There are 4 ways to turn a row about zero (a turn may also mirror it). The second row of each pair is the first, turned, with some noise.
Some pairs, each with its turn after it:
[ 21  16 -17  -3  27]
[ 38  -9 -13  -5  -9] -> q_984

[ 25  12 -20 -20 -14]
[-29   7 -25   1  15] -> q_66

[-1 -1 -5 14  6]
[ 4  0 -2  1 15] -> q_169

[  7   8  30 -10  22]
[ -5 -28   1  29  -4] -> q_373

[ 22  -9   6 -29  -1]
[  7 -21 -11  25  16] -> q_984

[ -4  -2 -18  27   6]
[ 16  16   1 -24  -4] -> q_66

[-24  -9   3  -8 -24]
[-15 -25  15  -8  -7] -> q_169

[-12 -27  28  -6 -10]
[ 11 -31  -3 -20 -13] -> q_169

[-16  -7 -17  13  25]
[  0  19 -25  12  13] -> q_373

[ -7  28  -6   6 -19]
[ 12  23 -14  15  12] -> q_66

[19 26 11  1 27]
[40 -8 16 -1  0] -> q_984

[-22   4  20   5 -27]
[-27  16  24  12  -2] -> q_984

[-13  -7 -11 -28  -7]
[-17 -16 -13  12 -14] -> q_984

[ -2  25   1   7 -29]
[-12  -4  24 -23  15] -> q_373

[-27  -2 -29  16 -10]
[-25  -9  15   0  30] -> q_169

[-19  13   7   1   4]
[ 9 11 10 15 -5] -> q_66

[-20  12   4  12  -9]
[-14  -4  -4 -14  19] -> q_373

[-12  13  23 -17  28]
[ 25  18  19 -18 -15] -> q_169

[ -8 -27   7   0 -29]
[-11  -4 -10 -31 -23] -> q_373

[ -4  -5  14   2 -10]
[  6 -16   4   2  -7] -> q_169

[ -4  29  19 -10  26]
[-9 14 32 24  8] -> q_66

[-22 -22   5  29 -24]
[-37  26   4 -17  10] -> q_984

[ -8  22 -26  17   9]
[  5  39   2 -11   2] -> q_66

[-27 -14 -19 -30   5]
[ 32  -8 -30 -12   5] -> q_373

New pairs. What belongs after each?
[25 -9 -6 23  2]
[  3  -5   1 -29  19] -> q_66

[-16  25 -23   2  19]
[-9 29 22 -1 19] -> q_169

[ 17  -7  16 -30 -27]
[ -9 -16 -12   3 -42] -> q_169

[ -7  19 -15  -2 -25]
[-24  -3  17  20  -2] -> q_169

[28 17  8 12 -3]
[27 18  4 11 13] -> q_984

[-30  12  -8   6 -10]
[-12  -7  31   2  12] -> q_169

[-14  11 -11 -21 -25]
[-16   4  -7  25 -24] -> q_984

[ 16   8   2 -25  12]
[ 18 -21  -5  17   0] -> q_984

[ 23 -29  25 -21  15]
[-24 -44  16  -3   1] -> q_66

[-10  30  10  15   3]
[15  6 25 20  8] -> q_169

[  0 -21   9   8   7]
[-12   2 -15   5 -15] -> q_373

[-3 -5  7 10 26]
[ 10 -13  11 -22   6] -> q_984

[ -1 -25   4 -18  18]
[  4   2 -11 -34  -6] -> q_169

[-10 -15  23  28  22]
[ 26 -14  33 -13  -4] -> q_66

[ 27 -19  19  10  20]
[ 30   2 -31  -4   1] -> q_169

[-24  16 -29   7  19]
[ 11  18 -16   3  37] -> q_373

[19 26  7 -4 26]
[ 6 -5 18 33 11] -> q_373

[-30  27 -22 -28  11]
[ 34 -11 -10  -6  41] -> q_373

[ 3 -1  0 29 22]
[ 12   7  25 -23   6] -> q_66

[  9 -27 -23  -8 -30]
[-24  11 -37  12  11] -> q_984

[-22   6  20   7  -8]
[ 11 -17  23  -1  -1] -> q_169

[-13   3 -17  24  25]
[ 10  24  19 -22 -10] -> q_66

[ 15  -8 -13 -30  -6]
[-22   9 -16  -7 -23] -> q_169

[10  9 -2 10 25]
[ 24  -5   2 -16   1] -> q_984

[  3  11  -4 -12 -23]
[  9  -6  18 -19   1] -> q_373

[ 21 -16  24  -8  21]
[ 28   5 -22 -15 -14] -> q_169

[  9  -9 -22   7 -20]
[  2   1 -27 -17   1] -> q_66

[-22 -13 -10 -29  25]
[-21   3  12   9 -39] -> q_66

[  9  -1 -27   3  20]
[-17  16   4 -26  -6] -> q_66

[ 24  29 -26 -26 -28]
[-31  21 -39  13  23] -> q_66

[-21   2 -24  18  28]
[ -1  19  10 -12  39] -> q_169

[ 19   4 -10 -26 -27]
[-22  -5 -33  11  10] -> q_66

[-29  14 -13   7 -21]
[ 23  24 -20  11 -11] -> q_66

[ -6   0 -12   4  14]
[-2 12  2 -8 14] -> q_169

[ 15  11  14 -10  29]
[ 28 -22  13   0   7] -> q_984

[-3 -8 20  3  5]
[-14 -13  -9   7  -9] -> q_373

[ 1 15 24 -5 25]
[ 17 -20  27  -1   3] -> q_984

[ -8  10  13   7 -24]
[ 20  -1 -11  17  11] -> q_66

[ 19 -16 -20  16  26]
[ 3 35 -7 26 -9] -> q_373

[ -2  10 -21 -15 -29]
[-11  13 -19  26 -19] -> q_984

[ -8 -20   9 -29   3]
[ -4  -5  -2 -31 -20] -> q_169

[ 19  24 -24  11 -24]
[ 18  35 -19  14 -12] -> q_984

[  6   5  -1 -23 -23]
[ 16 -12  18 -19  -6] -> q_373

[ -4  16  11   8 -16]
[16  6 -5 15 15] -> q_66

[-25   3  22  -4 -14]
[21 -6  0 28 -8] -> q_66

[-14  -2   2  26 -18]
[-17  27   8 -13  -1] -> q_984

[18 30 11  2  3]
[ 14  17   6  27 -14] -> q_169

[ -2  21  17 -12 -21]
[  0  -7  18  16 -25] -> q_169

[-26  16 -30  26 -13]
[-12  31  -6 -16 -35] -> q_984

